Each cloud of rows lies close to a flat space through zero, with a little noise off it, and is much wider in some directions of that space than in others. After each cloud: how many dimensions does that space have?
(in the rows, 128 means zero)

[[140 125 121 142 110 119 137 115  99 174 153 117 140 116 160 131 108 119
  146 133 127]
 [133 114 125 127 119 131 142 129 137 113 125 115 120 105 124 112 138 114
  118 109 138]
 [131 128 126 120 130 131 126 130 132 122 128 123 125 126 130 119 129 126
  126 120 126]
 [130 138 129 129 124 128 141 117 126 125 132 132 127 112 137 127 139 134
  128 132 112]
 [112 149 139 119 135 118 131 118 147 109 114 147 128 128 115 132 151 152
  128 138 116]
 [141 124 120 134 118 117  96 140  91 185 158 129 142 165 161 151  79 131
  153 150 131]
 [142 132 119 135 110 119 133 120  91 177 160 126 141 126 161 134 100 115
  146 139 113]
 [135 196 148 121 114 103 144  79  98 185 163 174 157 120 166 177 127 187
  169 170  84]
 [136 170 136 130 111 114 121 102  88 186 165 148 152 136 165 161 112 150
  156 157 109]
 [134  87 113 127 124 145 120 157 124 121 129 102 122 143 124 104 112  96
  117 112 161]
 [127 151 133 127 127 118 120 115 119 148 136 141 137 127 132 141 137 147
  143 151 112]
 [117 166 135 118 126 113 128 111 131 144 132 156 143 138 136 156 139 169
  143 150 108]
 [133 114 125 131 125 138 137 130 129 122 122 121 119 113 126 112 133 110
  122 111 128]
 [113 112 129 126 140 135 111 144 147  97 105 124 121 159 106 132 125 136
  119 126 137]
 [139  93 109 133 118 141 126 141  98 153 146  96 135 119 146 109  97  91
  133 118 142]
 [133  95 121 129 133 143 134 143 142 105 113 112 114 121 115 110 130 105
  111 108 146]
 [ 93  76 119 119 164 148 110 176 191  38  71 112  99 170  59 102 152 111
   82 101 170]
 [133 101 114 130 122 137 135 136 124 127 128 113 122 112 127 108 123 102
  123 116 140]
 [109 124 130 122 149 137 116 140 181  68  88 138 106 151  83 122 155 144
  100 120 144]
 [115 140 125 122 137 122 109 135 134 139 128 150 138 167 120 155 128 155
  137 148 125]
 [111 118 132 120 147 139 128 130 164  74  97 127 106 132  95 119 146 134
  105 112 136]
 [135 116 123 132 118 126 122 129 104 160 143 112 136 125 147 127 106 115
  135 122 133]
 [118 124 133 123 135 129 108 141 153  96 104 127 120 160  98 138 135 136
  116 130 136]]

3

[[117 135 116 116  65 114 121 127  89 159 100 119 133 108 113 127  74 189
   74 133 125]
 [123 140 140 151 115 100 148 126 106 169 114 143 149 108 130 134 130 158
  131 146 119]
 [124 117 126 126 194 163 107 122 179  74 162 137  97 171 149 136 170  48
  162 102 133]
 [134 145 118 130 107 121 141 132 100 149 117 129 144 120 117 129 107 156
  109 138 118]
 [105 111 139 115  79 107 117 123 112 154 100 117 116  93 127 133 104 180
   92 122 146]
 [ 99  98 158 139 173 118 122 109 166 132 134 148  96 130 162 150 176  97
  151 105 134]
 [128 112 147 141 136 109 136 122 138 144 122 135 128 110 138 128 155 134
  152 132 140]
 [122  83 136  94 180 181  83 125 203  32 165 110  74 153 156 123 172  47
  164  87 165]
 [109 132 147 148 141  98 142 116 126 169 117 151 131 119 142 144 146 136
  132 131 114]
 [132 145 119 136 107 117 139 133  99 154 114 134 145 121 113 124 102 154
  112 142 115]
 [127 133 120 123 156 151 113 131 144 107 148 136 117 151 134 130 131  93
  139 116 117]
 [120 122 127 123 126 131 120 125 134 127 127 130 116 128 136 129 128 123
  127 121 131]
 [141 116 128 120  85 119 132 136 104 134 118 110 139 102 111 115 109 164
  116 136 145]
 [117 123 110 107 167 171  96 120 167  71 154 121  94 174 137 131 134  67
  130  96 125]
 [107  86 151 118 115 119 110 119 150 123 122 115 104 108 146 135 139 138
  127 110 156]
 [ 98 101 103  76  51 149  68 122 122  98 109  89  87 121 119 126  58 160
   53  90 152]
 [ 82 100 160 145 233 137 104  97 205 113 150 164  66 175 191 173 207  42
  170  74 126]
 [134 121 119 115 145 157 113 129 148  87 151 116 114 152 130 126 131  93
  130 115 133]
 [143 122 119 109 106 143 123 132 121 106 128 107 131 125 113 111 111 132
  118 128 141]
 [125 107 124 101 146 168  91 128 163  75 153 111  92 152 136 128 133  89
  129  96 144]
 [163 182 121 168  95  93 190 145  56 204 103 147 196 101  95 115 106 193
  122 184  92]
 [132 128 148 154 130 101 155 130 118 169 113 145 146 109 133 132 154 149
  149 146 127]
 [135 163 123 156 161 122 151 129 118 151 133 153 148 146 131 140 139 111
  144 145  99]]

4

[[116 125 132 122 106 125 125 117 130 131 127 134 134 158 134 129 121  95
  126 151 111]
 [123 122 125 115 123 135 135 125 125 121 119 130 137 133 131 128 120 120
  132 136 121]
 [127 138 135 149 141 131 144 134 135 139 117 118 131 152 115 129 124 134
  138 135 148]
 [158 147 169 147  95 148 144  96  91  99 175 144 111  94 133 159 127  91
  134  98  92]
 [121 126 127 121 114 116 109 123 131 131 140 135 123 132 140 123 135 113
  117 133 115]
 [134 131 131 132 129 126 127 126 127 130 135 129 121 124 131 131 129 132
  128 121 130]
 [118 126 139 114  84 117 108 104 119 127 151 148 124 142 147 129 130  77
  113 147  92]
 [147 144 158 153 119 154 164 115 112 118 131 129 129 136 115 150 112 112
  147 125 123]
 [131 126 112 132 172 125 131 156 141 134 108 109 130 112 115 121 132 179
  136 115 164]
 [132 129 128 130 138 131 133 132 128 126 123 126 128 118 123 130 126 141
  132 121 135]
 [119 124 134 114  89 112 105 104 126 127 149 146 123 140 150 126 132  83
  111 145  96]
 [138 125 113 124 172 135 136 151 131 121 115 112 128  92 118 128 131 179
  134 100 154]
 [121 118 109 113 144 121 119 141 139 133 115 124 131 126 127 117 132 147
  122 128 142]
 [127 128 131 124 117 131 132 119 124 125 128 133 132 135 128 130 125 112
  130 135 115]
 [131 131 131 133 129 126 128 129 129 133 128 125 129 131 127 130 128 130
  127 126 133]
 [157 139 117 145 196 135 136 163 124 115 132 104 109  48 109 131 144 215
  137  63 173]
 [118 121 123 113 113 121 117 124 131 130 124 134 133 142 136 123 127 113
  124 140 114]
 [129 125 119 123 144 120 119 140 134 128 129 123 123 108 127 120 136 151
  124 116 137]
 [129 126 138 113 103 141 136 112 111 110 137 139 136 124 133 141 118 102
  134 130  99]
 [135 124 124 118 145 140 142 138 123 116 115 124 135 107 123 132 122 149
  141 114 132]
 [115 128 112 138 152 115 123 146 151 155 106 112 132 154 120 111 131 151
  127 143 159]
 [125 116  92 113 178 116 112 163 145 135 105 108 127  95 122 111 139 196
  123 107 166]
 [112 119 108 121 141 115 118 142 143 144 109 122 135 143 129 115 129 144
  124 140 143]]

4

[[130 136 125 134 152 126 144 142 131 125 125 102 133 121 110 151 137 140
  142 159 113]
 [129 136 120 129 132 130 139 133 121 123 128 124 132 131 128 115 125 133
  126 136 124]
 [128 140 125 135 137 124 148 138 131 123 127 109 135 127 118 135 137 135
  138 150 113]
 [115 109 151 130 143 122 117 123 127 138 109 113 120 129 121 166 133 124
  145 143 130]
 [118 102 146 130 142 124 109 118 129 135 127 124 123 129 133 157 130 112
  137 132 134]
 [122  93 146 127 117 129  99 110 117 135 123 148 115 126 150 134 122 117
  121 105 140]
 [126 128 130 131 123 127 128 127 125 127 132 139 130 123 132 127 128 123
  132 128 132]
 [121  82 153 127 113 128  90 108 119 137 123 149 112 130 159 129 128 116
  121  99 148]
 [138 159 113 128 124 133 150 141 125 117 140 127 137 126 124  99 125 137
  117 127 115]
 [133 150 108 122 113 132 133 125 121 126 144 153 131 128 139  88 118 137
  114 106 132]
 [135 147 117 123 118 134 135 134 128 127 137 143 132 131 137  95 118 130
  121 116 128]
 [128 109 139 122 119 134 113 120 126 137 124 141 121 129 140 134 126 121
  118 113 137]
 [ 92  53 193 125 169 111  93 105 127 155  88  95 103 118 116 240 154 101
  165 162 139]
 [127 127 132 129 132 127 132 130 132 132 123 114 128 121 117 140 134 134
  132 137 120]
 [148 144 113 116  99 134 125 129 117 123 143 162 132 138 159  73 108 133
   99  93 135]
 [136 150 114 127 124 134 139 138 126 119 132 135 138 128 128 106 123 131
  121 129 125]
 [155 183  91 130 113 142 159 147 134 110 154 137 141 129 125  61 119 148
  104 130 112]
 [142 153 102 136 113 137 138 134 131 115 146 146 136 134 138  82 120 136
  109 116 126]
 [115  96 150 131 144 121 111 114 128 135 107 111 123 128 127 178 134 109
  145 135 132]
 [137 134 121 124 106 132 124 126 125 124 143 156 127 132 148 103 115 130
  112  97 132]
 [116 110 139 129 133 120 115 121 131 131 122 128 117 130 128 155 131 120
  135 125 130]
 [116 131 137 130 164 123 146 136 135 125 111  93 138 117  97 174 146 134
  149 170 113]
 [125 113 142 127 126 130 121 121 125 134 125 129 130 129 135 134 124 121
  132 120 130]]

2

[[109 117 141 139 150 135 126 136 115 131 124 102 124 125 125  98 142 113
  115 127 125]
 [ 90 136 146 152  90 117 155 159 115 127 133 108 114 115 138 120 138 110
  150 133 128]
 [156 121 137 129 111 150 124 129 135 126 150 119 109 143 115 119 144 125
  112 163 121]
 [138 124 124 132 115 132 127 121 131 130 126 126 117 140 130 127 130 126
  121 137 117]
 [218 105 114  98 167 160  81  76 152 130 136 151 122 160 105 122 129 153
   79 150 121]
 [ 92 131 161 149  89 128 154 173  99 123 154 100 110 100 134 119 146 115
  151 142 144]
 [ 88 125 126 143 122 116 139 136 103 131 112 117 129 112 151 134 117 120
  139 108 128]
 [136 130 121 115 153 130 119 120 141 127 126 138 144 132 117 131 125 133
  120 125 128]
 [141 115 131 128 147 135 114 117 114 130 126 123 122 125 131 118 130 134
  115 124 134]
 [138 124 114 117 143 131 115 111 127 129 119 140 139 129 131 142 114 140
  121 119 129]
 [ 98 143 143 133 112 115 148 158 123 122 140 125 133 110 127 133 131 124
  155 124 142]
 [ 70 140 142 144 129 102 150 160 107 127 120 114 139  97 140 123 129 115
  159 100 143]
 [126 124 127 127 127 135 126 128 123 128 131 125 127 128 129 131 128 128
  123 133 125]
 [131 139 142 131 116 120 138 142 143 127 137 127 121 129 118 116 142 122
  139 137 131]
 [138 106 109 121 101 173 121 116 117 126 142 118 125 148 128 163 116 130
   94 172  99]
 [128 124 115 134  98 137 134 121 130 129 125 128 120 142 137 145 120 127
  123 142 111]
 [ 70 135 144 163 108 101 155 155 108 132 109 101 116 112 150 104 138 103
  154 107 127]
 [132 136 138 133 118 131 135 138 151 129 137 119 120 142 112 110 146 114
  128 148 119]
 [ 97 120 137 146  99 139 142 146 105 128 134 101 115 124 137 126 134 113
  124 145 116]
 [152 138 138 116 114 130 129 136 141 121 152 140 126 125 116 134 135 138
  139 141 141]
 [122 152 143 115 166  99 132 146 144 123 132 144 152 106 111 114 135 133
  157  99 160]
 [176 120 144 136  95 151 125 126 151 129 153 117  91 157 109 100 158 120
  107 178 112]
 [132 105 102 120 176 133 101  90 109 135  95 136 140 130 144 134 105 139
  101  97 122]]

6

[[197 139 120 110 101 126  94 134 171 114 141 170  93 130 157 149 129 121
  156 128 157]
 [126 103 120 129 144 154 155 112 111 164 135 109 133 163 121 107 128 117
  110 144  95]
 [ 90 155  78 134  97  75 102 117 132  71  73 185 180  95 113 160 116 134
  137 134 154]
 [163 137 153 129 118 110 136 132 156 120 131 123 105 126 134 131 141 133
  126 116 137]
 [108 151  79 134 166 127 130 110 111 117  82 137 162 120 120 125 115 134
  122 117 103]
 [124 146 157 135 117 125 133 150 139 116 122  97 110 110 155 127 134 112
  129 106 161]
 [ 87 139  85 125  94 125 110 120 124 104 124 164 140 103 125 150  94  95
  140 139 160]
 [137 131 100 119 125 139 119 127 129 127 128 142 125 132 134 133 113 113
  137 138 135]
 [152 162 116 122 136 116 136 130 150 106 115 126 114 112 129 135 117 122
  130 110 140]
 [128 116 155 134 152 142 169 104 127 160 167  97 102 132  94 114 121 133
  104 113  83]
 [129 144 109 113 198 155 150 125 105 138 159 103 113 114  86 113  89 142
  126 121 101]
 [119 140 108 120 119 132 138 121 131 119 144 130 114 113 115 136  99 106
  128 130 143]
 [140 142 138 129 107 114 125 125 153 115 138 138 108 109 130 143 125 121
  131 113 143]
 [155 127 115 124 121 138 116 123 141 134 126 143 117 140 148 133 130 118
  135 128 127]
 [151 112 140 125 109 132 134 126 141 143 144 128 112 149 135 127 137 119
  126 139 129]
 [104 130 128 129 101 108 124 121 133 113 146 150 126 104 102 146 113 126
  130 129 141]
 [166 125 137 125 138 125 133 123 142 138 131 132 117 146 125 123 141 145
  124 129 109]
 [128 149 107 122 172 141 151 118 121 130 136 110 116 115 102 120  98 126
  120 114 110]
 [141 116 115 127 155 162 124 111 122 160 141 130 120 145 133 120 125 126
  126 120  90]
 [181 127 119 120 115 131 113 122 158 130 135 157 105 142 144 139 133 125
  139 129 130]
 [123 122 115 121  97 102 150 129 129 112 114 133 147 145 112 129 126 116
  118 167 149]
 [132 124 135 132 127 138 115 136 128 133 121 123 126 133 156 126 140 124
  134 121 132]
 [ 87 123 182 146  89 102 152 132 135 122 147 102 117 103 118 134 137 119
  112 114 146]]

8
